The rows are grouped in 3 ways, from coarse to fine. Each group lies inside one group of the grouping before and may be the whole of it. The rows also spread widely along 9 directions, which tell nothing about the answers.
Known rows, each followed by its group in each grouping:
[ -1   9   6 -15 -18  -6 -14  13   6 -20  29  -9  12  15  -3  -5  -5  -8
  -5  -5   1  -3 -18  -1  14]  q_82 zis Sini
[-18 -10   4   2 -16   4  17 -14   7 -13  12   0  -8 -16   1 -21  18 -25
   3   5  13  24  -5 -14   6]  q_82 vufo Didel
[ -8 -28  -2  -1  11  17  10 -25 -12   2  -7  16 -15 -13   8  13   3 -21
 -17  -3   2   6  12 -13  -5]  q_82 zis niref
[ -8   0  11 -11  -5   5 -10 -15   1 -14  14  -3  -7   2  -1  11  -6 -26
 -16  -2   9   2   4 -17   8]  q_82 zis muzan
[  4 -12  -6  -2 -13 -10  15  10   9 -36  32   4  -7  13   6  -6 -16  -7
  -2   5 -31  -4 -13 -19  -7]  q_859 Selad kuze
[-11 -13   2  -1   0   7   4 -14  -7   0  -1  10 -10  -5   4   1   7 -17
  -3  -7  10   6  10 -18  -2]  q_859 nires foteb
[ -9 -11  -2   8  -5   4  19  13  -7   5  -3  -7  -1  -1   0  -1  -8   4
   8  -4  10  -9 -13  11 -11]  q_859 tob zeg
[ -5   9  11   0 -11   6  16  11  -1 -57   0  -9  -3   8  -6   2 -26 -17
  -5  -1 -26   4   4 -12   9]  q_859 Selad Pemi
[-14  -6  12 -12  -4  11   7  -8   3 -14   0 -11   2 -12  -3   2  -5 -22
 -20   5   9   4 -12   2  11]  q_82 zis muzan
[ -2 -27  -6   0  -3   8 -12 -15   4  -5  29  17 -13  -7   4   1  17 -13
  -5  -7  -9  14  -2 -18   5]  q_82 zis Sini
[ -6 -10  -1   2  -3  14  12   4  -8 -12  -2  -3  -2   3  -2   7 -10  -7
  -3  -5  -4  -2   0   4  -2]  q_82 zis niref
[ -8  -5   6   2  -2   9   6  -6 -11 -13  -7   6  -9  -2   0   6  -4 -15
  -1  -9   2   5  10 -10   2]  q_859 Selad Pemi
[-12   3  -4  -2 -19   0  17  -2  -5 -18  22  -7  11  20   4 -12   0 -15
   6 -10   2  -5   0   7   3]  q_82 zis muzan
[-12   7   6  -3  -7  10   0  -6 -24 -17 -10   3   9  14  -2   0   6 -15
   6 -25   7   3  17   6  15]  q_859 Selad Pemi
[ -2  -9  -5  -4  -8  -1   1   0  -1 -24  21   5   0  11   3  -2  -2 -10
  -1 -10 -19  -2   2 -14   1]  q_859 nires foteb
[  2  -2   5  -1 -14  -2  -2  16  16  -9  24  -3 -11  -2  -1  -3  -8  -2
   1  11   2   7 -22 -18  -1]  q_82 zis niref
[-11 -14  -3  -1  -4   8  21  -9  -9  -4   1   5   1   0   7  -4   2 -15
  -4  -4   5  -1   0   4  -2]  q_82 zis niref
[-11  -8  -2  -8  -7   4  14  -9  -9  -3   8   0   9  10   7  -1  -2 -17
  -8  -7   9 -10  -2   6  -1]  q_82 zis muzan
[ -5  -8  -4  -1  -8   3  21 -16  -5 -32  15  11  -6   8  11  -4  -4 -26
  -6  -1 -15   7  14 -21   1]  q_82 zis niref
[ -8   7   4   3 -15   9 -10  10  -6 -26  15 -17   3  18 -14  11 -12  -5
   3 -18 -14  -7   4   7   6]  q_859 Selad Pemi
[-20   5   7   7 -14   6  14  -6   0  -7   5 -13  -7   2  -6  -4  -2 -14
   9  -5  15   2   8  -6  -3]  q_859 nires foteb
[-10  -9   1  -9  -6   7  13  -5  -2  -9   9 -10   3   4   1   5 -13 -15
 -17   1   0 -12  -8   6  -3]  q_82 zis niref
[ -5  -5   0   5 -14   4   0   7   3 -12  17  -5  -7   3  -5  -3   0  -7
   7  -3   1   5  -3  -7  -1]  q_82 vufo Didel

New rows. What belongs after each?
[-15  -5   6 -14  -8   8   1  -2  -3 -11   6 -18  10   0  -6   4  -6 -19
 -17  -4   8  -9 -10  12   4]  q_82 vufo Didel
[ -3   5   7   2 -16   3  -9   8   6 -27  18  -8  -9   6  -9   2  -8 -13
   1  -2  -4   8   2 -18   6]  q_82 vufo Didel
[ -8 -12  -1   1  -7   6  -3   2   0   1  15  -2  -6   0  -3   3   3  -3
   2  -8   2  -2 -10   1  -3]  q_859 Selad Pemi
[-12  -9   4  -2   0   4   7  -4 -12   7  -8  -1   1  -2   3   3   0  -9
  -2  -8  20  -6  -4   4  -3]  q_859 tob zeg
[-17   5   3  -2 -25   2  24  -2   3 -42  15 -12   9   2  -3 -24   6 -25
   3  -2  -6  15  -3   0  15]  q_82 vufo Didel
[ -6 -21  -2  -5   7   7  40   1 -14 -26 -21   4   5  -7  11   0 -19 -14
 -16   2 -15 -10  -7   5  -6]  q_859 tob zeg
[-20 -11   2  -3  -7   1  25 -15   1   1   6  -5  -5  -6   6  -6  -3 -20
  -6   5  14  -5  -3  -8 -12]  q_859 nires foteb
[ -8   5  12 -21 -10   1 -12  -3  -1 -19   8 -12   7   2  -4   3  -5 -24
 -19  -2  11  -2  -8  -5  13]  q_82 vufo Didel
[  2 -11   2  -4   9   5  -6  -2 -17  -4  -9  15  -6   3   7  15  -7  -8
  -7 -11   2  -5   7 -15  -2]  q_859 tob zeg
[-12  -8   7  -3  -1   9 -10 -10  -8  -5   0  -1  -5  -5  -4   8   6 -14
  -5 -13  10   4   4  -5   7]  q_859 tob zeg
[-25 -13  -3  -2 -14  -2  37 -18  -1  -9  11  -2   7  -7   9 -27  17 -23
   2  -1  13   5 -11   6   1]  q_859 tob zeg
[-11   6  13   1 -15   3 -15  -1   9 -12  20 -11 -15  -2 -11   4  -1 -12
   2  -2   7  10  -4 -17   6]  q_859 Selad Pemi
[ -1   0  10  -5  -7   7 -16  14  -1 -19   4  -2   1  -1  -9   2   0  -2
   0  -9  -4   9 -14  -3  16]  q_859 Selad Pemi
[-10  -3   3  12  -8  11   3   9  -1 -11   2  -9 -10   2 -10   8 -11  -3
   7  -6  -3   1   6  -7  -5]  q_859 nires foteb
[-11  -2   0   7 -17   7  10   2   0 -16  14  -5   0   5  -4  -8   3  -9
  10  -8   1   9   2   2   6]  q_82 zis Sini
[ -6  -9   8 -10  -1  10   8  14  -6 -20 -13  -6   7  -7  -2   4 -12  -6
 -13  -4  -6  -2 -19  10   8]  q_859 Selad Pemi
[ -4 -20 -19   6 -15   2   5  15   2  -2  35  -3   8  17   0  -7   2  11
  13 -15 -20 -14 -14  15 -11]  q_859 nires foteb
[ -1  -3   9   1  -5  -6   4   5   4  -4   4   8 -15  -9   6  -5  -2  -8
   3   7  15   9 -10 -27  -1]  q_859 tob zeg
[  4   7   1  -9  -7  -1   6  12 -17 -10  -4   8  12  19   9  -2  -8  -5
   1 -10   7  -7  -1   0   5]  q_82 zis niref
[ -6  -3  -4  10 -13   0   7  15  -5   6  10   2  -2  10  -2  -9   6   8
  23 -12  12   0  -9   4  -4]  q_859 Selad kuze
[ 13 -33  -8 -12  23   1  17   9 -17  10 -23  29  -3  -5  22  16 -21   0
 -20   2  -7 -20 -10 -15 -21]  q_859 nires foteb
[-11   0   2  -8 -11   5  -3  -2  -8 -10  12 -14   9  13  -6   3  -4 -15
  -6 -12   7  -9   2   8   3]  q_82 vufo Didel
[-19   7  15 -11 -10   5   4 -11   0 -20   1 -15   2  -1  -5   0  -6 -26
 -12  -2  12   1   3  -9   7]  q_859 nires foteb
[ -5 -12   4  -7  -1   9  -3   4   1 -16   3  -4  -2  -4  -4   9 -10  -8
 -13  -3  -9  -2  -8  -7   1]  q_859 nires foteb
[ -7 -13   1   9  -8   5  -2  -1   6 -13  17   5 -16  -9  -4  -4   9  -7
   8  -4  -5  16  -5 -17   4]  q_859 tob zeg
[  2  10   5   0 -22  -1 -10  22   9 -38  26 -13   0  16 -10  -2 -12  -5
   5  -3 -15   5  -7 -11  10]  q_82 vufo Didel
[ -8 -23  -4  13 -10  16 -10  10  13 -11  21   0 -10 -16 -14  -7  17   7
  13  -9 -17  24 -15  -3  10]  q_859 nires foteb
[-13   6   6  -7 -21   1 -10 -13   4 -29  28  -5   1   4  -6 -14  18 -26
   0  -9   2  20   4 -13  21]  q_82 vufo Didel
[-10 -20  -9   1  -7  -1  27 -14  -7  10  11  14  -2  -1  15 -13  11 -14
   3  -2  14   0  -2  -3  -9]  q_82 zis Sini
[ -4 -17  -5  -7  -2  -6  12  -9  -7   2  15  13  -6   8  13   1  -4 -12
  -5  -2   3 -12  -3 -12 -13]  q_859 Selad kuze
[ -6  -1   2  -2 -13   4   0   6  -6 -14   7   0   4   4  -2  -8   8 -11
   5  -9   7   8  -3  -3   9]  q_82 vufo Didel
[-21 -14  -7   7 -16   8  35   1  -6   3   0  -9   9  -6   1 -21  12  -9
  10  -4  17   2 -12  22  -3]  q_82 vufo Didel
[ -5 -10   5  -1   1   6   7   2  -6 -13  -7   5  -3  -7   2   1  -1  -9
  -4  -4   1   5  -6  -7   5]  q_859 tob zeg
[  5 -17   2  -9   0   3 -15   2   3 -10  11  13  -9 -10   2   2   6 -11
  -9  -1  -2  14  -9 -24   7]  q_82 vufo Didel
[-12 -11  -2  15  -7  14   6   0  -5 -18   5  -2  -6  -1  -8   0   4  -4
  13 -15  -8  10   6   2   5]  q_859 tob zeg
[-19  -4   3  -3 -13  10  11  -2  -8 -18   4 -12  11   3  -7  -6   3 -12
  -1 -15  -2   0  -6  19  10]  q_859 Selad Pemi
[-14 -10  10  -2  -7  11   5   4   6 -14   1 -10  -6 -16 -10  -2  -2  -9
  -5   1   3  11 -17   1   8]  q_859 Selad kuze
[ -6 -11   4  -8  -4   4   0  -5   1   0  11   2  -1  -3   4   2   0 -13
 -10  -1  11   0 -11  -5   2]  q_82 zis muzan
[-16   3   8 -10 -11  10  -5   2  -8   9  -1 -14  16   0  -6  -4  10  -7
  -2 -11  28   0 -15  23  13]  q_82 zis niref
[-11 -12   4  -1  -4  11 -10   2  -4   2   5  -5  -1  -3  -9   7   4  -3
  -1 -14   7   0  -9   9   4]  q_859 Selad kuze
[-12 -12  -2   5 -14   7   9  14  11  -2  16 -16   0  -6  -9  -7  -1   5
   6  -1  -1  -1 -23   8  -4]  q_859 nires foteb
[ -3 -13   3  -4  -8   8 -11  -4   6 -26  20   1  -9  -7  -6   2   6 -17
  -9  -4 -14  16  -3 -15  11]  q_82 vufo Didel
[-15  -4   6   9  -9   6  18  -1   5 -16   7 -17 -14  -3  -6   6 -19 -14
  -2   5   1  -6   0  -7 -11]  q_859 tob zeg
[ -1 -17   6 -13  15  13 -16 -11 -10 -14  -8   8  -9  -4   0  28 -15 -19
 -27  -9 -12  -7  12 -22  -1]  q_859 nires foteb
[ -9 -10   3  -2 -10  -1   8  -2   5  -9  18  -4  -9   0  -1   1  -9 -12
  -6   2   1  -5  -9 -10  -6]  q_859 Selad kuze
[ -4 -11   8   3  -1   8  18   7   0  -8 -10  -1 -12 -13   1   7 -18 -10
  -9  10   7   2  -7 -10  -6]  q_82 zis Sini
[ -3  12   4   1 -16   5 -17  18 -10 -27  10  -5  10  22 -13  -1   4   2
  17 -26  -7   6   3   7  20]  q_859 Selad kuze
[ -7  -9  -3  -8  -7  -1   3   1  -8   0  16  -3   7  13   3   2  -4  -7
  -6 -11   0 -18  -9   8  -7]  q_859 Selad Pemi
[-13  -7  -4   9  -7   8  17 -16 -15 -11   2   5  -7   8   3   0   3 -23
   6 -11   6   4  26  -8  -5]  q_82 vufo Didel
[-13  -7   4   9 -14  11  14   7   5 -15   6 -13  -9  -9  -9  -4  -5 -10
   4   4   4  10  -6  -1  -1]  q_82 vufo Didel
[ -5   4  17 -10   7  11 -15  10 -16   4 -26  -5  -1  -1  -8  23 -17  -5
 -11 -10  22 -10  -2   2   4]  q_859 Selad kuze
[-13  -8   4   4 -10  11  23  20   0 -17  -4 -18   5  -5  -7  -3 -16   1
   0  -1  -6  -5 -22  22  -2]  q_859 Selad Pemi
[ -8  -6   4   7  -9   3  -2 -12   7  -8  23  -7 -25   2  -5  14 -13 -21
  -6   5   4  -1  12 -27 -14]  q_82 vufo Didel
[ -3 -12  -5  -4  -3   8  -9 -14 -15   3  11  20   3   7   8  -4  23 -12
   3 -19   7  10   8  -5  11]  q_82 zis niref
[-16   2   2   5 -14   5   1  -6  -7  -5  16 -11  -4  14  -7   6  -3 -11
   5 -14   6  -9   8   3  -5]  q_859 Selad Pemi
[  0   8   6  -4 -17   2  -9  15   2 -29  20  -9   4  13  -7   0  -9  -7
   0  -6  -7   2  -6  -4  13]  q_82 zis Sini
[ -4  -5   1   6  -9   9  -4   3  -6 -12   6   1  -5   4  -5   2   3  -9
   6 -10   2   8   8  -7   4]  q_82 vufo Didel
[ -9 -16   1   1   0   4   8  -9  -5   7   5   5 -13  -4   4   7  -4 -11
  -5  -3   8  -5  -2 -10 -12]  q_859 Selad Pemi
